The first 5 rows are patterns. Each new row is the sum of 2 different patterns, raised or lowered, with some noise. Before adding, each is slid sideways (what falls off one end comes back at the other) and multiplied by a number that may be negative. Names go in the order of the patterns.
In the rows, zero is written as 128.
Known rows, each followed by the names of its patterns:
[131 136 112 140 134 133 117 156 134 145 127 159 155 165 127  98 135 135
 125 134 132 130 158 116  79 122 123 103 114 131  79 137  89 115 129 132] : (4)
[129 142 129 123 126 134 133 143  79 125 129 128 158  79 123 126 176 127
 138 156 103 126 117 107 130 130 136 128 146 127 117 140 133 134 152 127] : (0)
[177 140 117 129 131 122 107 135 133 109 109 118 152 109 147  79 133 177
 129 128 111 127 131 143 136 118 152 151 107 118 145 120 129 116 132 156] : (1)
[131 144 102 177 152  92 116  80 121 151 129 112 128 145 120 130 148 124
  83 161 117 147 149 116 131 149 124 114 134 177 129 122 133 123 102 142] : (3)
[102 122 128 128 129 137 141 110  94 106 160 155 130 128 147 149 140 137
 136 121 127 126 144 127 108 137 102 146 122  82 124 130 131 146 134 124] : (2)

New rows. What belongs after each?
[121 106 123 151 136 126 111 119 200 123 153 112 110 223 134 130  81 117
 114 103 175 140 146 151 127 121 111 147 146 149 109  91 123 122  83 114] : (0) (2)
[115 130 121 126 122 116 139 148 119  98 143  97 153 109  80 117 127  83
 109 106  99 135  76  88  95 172 120 105 145  89 121  99  68  72 103 135] : (0) (1)
[117 164 193 114 139 161 156 163 149 129 175 184 138 150 160 116 154 136
 122 136 149 125 134 142 138 102 124 121 148 185 131 138 156 141 136 140] : (4) (0)
[166 151 148 161 175 126 100 149 148 137  89 142 101 150 138  84 139 147
 196 151 143 181 130 148 124 154 156 158 155 175 185 171 133 133 159 157] : (4) (0)
[156 155 145 165 155 146 150 128 108 142 145 133 144 137  85 138 139 153
 151 146 154 163 144 166 156 149 141 166 166 163 134 180 146 188 142  93] : (4) (2)
[135 134 189 173 163 175 210 185 159 163 167 140 134 160 172 135 121 152
 156 153 167  76 153 195 157 173 149 155 133 161 165 150 176 177 150 131] : (1) (2)
[110  62  85  74  80  57  88 117  88  91 117 101 104  86  72 131 136 128
  90 125 151 104 139  94 125 109 103 117 106  95 117  93  90  89 123 104] : (4) (2)
[125 103 154 116 102 120  56  98 146 107  97 100 128 125 155 138  98  77
 134  95 101 126 107  99 114 101 118  95 158  74 101 155 113  93  97 112] : (1) (3)
[114 119 118 110  89  89  89  93  97  85  99  70 105  79  55  82  90  95
 116 100  90  64  76 126  97  97 102  89 114  69  80  89 127  94  73 129] : (0) (2)
[157 103 138 132 150 106 111  96 189 173 136 134 115 179 145 148  71 156
 179 122 173 173 165 155 189 138 168 161 124 145 152 122 152 126 116 137] : (4) (0)
[ 91  98 123 148 109 112 104  90 128 105  89 131 133 107 118 114 113 165
 104  80 110  99 163 121 130  90 114 108 104 160 132 114 150 106 150 112] : (0) (1)
[106 137  85 135 168 117 132 118 130 114 152 143 120 145 164 132 143 138
  96 131 113 126 149 166 131 139 121  95 116 101 113 123 112  68 125 120] : (4) (1)
[122 109 110 125 126 117 110 147 101 112 111  95 141  89 112  49 121  92
  45 128 112 117 143 112 103  80 104  93 111 117 107 114  81  55  89 140] : (0) (2)
[125  94 150 111 164 132 111 112 108 104 122 116 141 125  99  65 113 101
 102  66  82  81 114 144 110 114  99 106 131 104 116 112 159 157 125 134] : (4) (2)
[106  91  86  89 146  95 114  72  89 173 104 104  54 109  95  98 129 101
 120 130  89  95 101  94  90  92 108 114 134 107  80 105 106  88  93 110] : (0) (1)
[135 146 151 133 134 123 112 126 122 137 169 116  95 139 132 130 109  93
  78 117 142 135 128 123 155 134 122 175 139 144 144 150 116 175 111  79] : (1) (2)
[130 160 146 152 115 149 135 139 169 148 176 146 169 106 161 183 171 201
 155 167 182 184 171 191 175 215 147 144 166 148 147 160 158 184 199 184] : (4) (1)
[123  95  81 110  94  79  96 107 115 135 116  97  97  92  84 120 110 101
  85  66 129 125  84  80  63 101 120 121 106  95 118 101 107 104  94 109] : (0) (1)
[106 120  97 133 133 137 130 101 109 134 102  91 126 111  93  90 103 132
 107  79  62 119 155 134  62  88 106 155 113 129 125 104 129  79  81 127] : (0) (1)
[125 121 108  93 112  98 160  97  66 104  92 129 119 107  97 108 122  90
  93 109 169  91 115 108  93 159  90  75  60 118 103  78 137 131 117 124] : (0) (1)
[100 115 121  86 125 105 145 117  70 107  76 128 102  48  87  91 124  73
  88  71  85  77  55  45 111 124  71  92  98  98  86  69  31  94 143  97] : (4) (1)
[145 128 169 149 124 132 159 158 164 146 172 136 162 152 178 179 191 161
 113 129 140 172 171 152 155 187 148 117 152 153 127 135 154 117 162 100] : (4) (2)
[148 139 144 102 152 104 120 164 183 166 122 107 154 145 129 121 152 139
 147 152 171 168 162 146 136 149 175 125 158 190 143 161 136  85 139 139] : (4) (2)
[142  76 139 154 115 104 122 156 131 142 141 120 148 156  89 130 187 130
 141 140 148 157 212 135 152 142 139 131 113 137 147 105 108 120 169  95] : (4) (1)
[103 134 134 153  99 155 154 116 123  68 136 127 166 110  87 142 113 142
 141 114  76 148 126 121 120 136 134 130 121 116 139 161 104  85 117 131] : (1) (3)
[127 140  90 122  69 103 163 126 112  95 112  97 136 122  92 143 146  96
 105 132  95 165 109 116 147 132 173 114 121  72 109  88  99 137 104 111] : (0) (1)
[ 95 135 113 151 107  63 108  96 123 119 102  94 104 102  94  94 114 121
 103 116 102 118  98 124  81 106 116  94 145 120 134  68 108 123 112 135] : (0) (1)
[163  94  77 151 124 129 131 115 127 138 130 126 140 152 129 140 129 151
  95 148 174 152 111 166 128 101 130 126 130 150 131 121 126 132 148 168] : (3) (2)
[157 144 111 149 138 126 175 112 127 125 176 160 139 191  81 147 184 132
 145 128 146 152 172 150 131 177 171 130 154 159 138 155 134 146 170 193] : (0) (1)
[144 118  84  93 112 113 126 157 106 143 106  99 147 135 115 111 152 102
 120 120  90 120 127 161 119 125  97 135 101  86 135 155 163 116 111 127] : (1) (3)
[167 160 169 180 146 155 183 138 136 153 143 175 171 153 110 155 174 138
 149 204 154 147 157 185 132 134 174 141 199 167 135 152 185 173 144 161] : (1) (3)
[146  96 171 127 105 122 157 158 177 132 100 108 128 132 137 128 138 158
 105  63 106 151 132 119 129 111 153 106 130 134 133 128 128 128 139 116] : (4) (2)
[156 117 136  88 110 169 145 178 132 125 122 114 124 104 121 113 109  99
 182  64 130 110 117 140 135 105 143 153 128  70 147 139 137 133 179 136] : (4) (3)
[155 178 154 157 146 171 181 189 181 131 178 155 126 145 164 170 152 150
 149 156 143 172 120 160 203 170 149 127 144 186 187 168 156 186 198 158] : (1) (2)
[100  99  95 100  95  80 129  51  80 118  97  96 103  89 135 146 119  78
 128 112 113  79 132 132 114  82  61 130  94 120  67 115 146 133  93  44] : (4) (1)
[161 133 118 136 175 170 152 162 161 159 170 158 162 162 152 154 168 151
 130 157 135 168 155  83 143 150 153 182 126 145 128 181 147 157 171 143] : (0) (2)
[130 158 157 114 145 128  94 156 128 130 150 150 116 115 118 137 110 118
 119 153 151 110 115 170 152 138 135 127 170 190 149 148 161 149 135 192] : (4) (2)
[115 110  92  89 100 136  91  73 108 132  78 114 113 114  78 165 113  94
  97  56  84 112  84  95  80 105  88  99  96  86  49 117  70  88  87  89] : (4) (3)
[ 87  93  93  97 101  87  75  96 120  75 115  71 105 135  98  89 127 102
 105 116  84 133 119 118  54  91 105  76 118  93 112 138 131 108  86 103] : (0) (1)
[ 79 129 105 108  77 128 128 165 111 123 125 131  89  49 116 110  79  90
  87 134 109 109   4  99 147  86  85  86  47 111  78 102  95 128 127  83] : (4) (1)
[111 150  81 103 138 138  93 114  99 146 150  98  87 124 133 126 127 113
 155 164 135 151 167 151 109 189 107 213 141  85 129 128 132 146 120 110] : (4) (1)
[129 158 108 125 118 121 104 122 100 134 107 111  90 128 149 164 118 135
 125 103 167 108 147 139 137 125 128 161 130 186 138 169 139 121 124 114] : (4) (0)
[179 161 158 173 140 175 148 143 122 161 168 125 112 161 182 131 155 161
 162 132 198 145 133 194 115 155 204 168 133 211 163 183 170 178 149 109] : (4) (3)
[ 68 108  74  64 116 127 100 143  60 111 154 106  90  93 118  92 117 104
  77 127 131  77  99 126 101 100  92  98 181 153 118  91  85 155 103  92] : (0) (1)
[165 150 168 150 185 174 164 179 195 151 166 167 181 185 174 164 166 196
 170 147 167 161 151 167 158 127 145 146 135 166 154 139 132 136 189 161] : (4) (1)
[110 116  74 133 150  74 106 122 110 107 121 113 104  83 148 132  75 110
  84  85  99  88 124 138 130  99 125 141 115  80 142  96 120 126 114 116] : (3) (2)
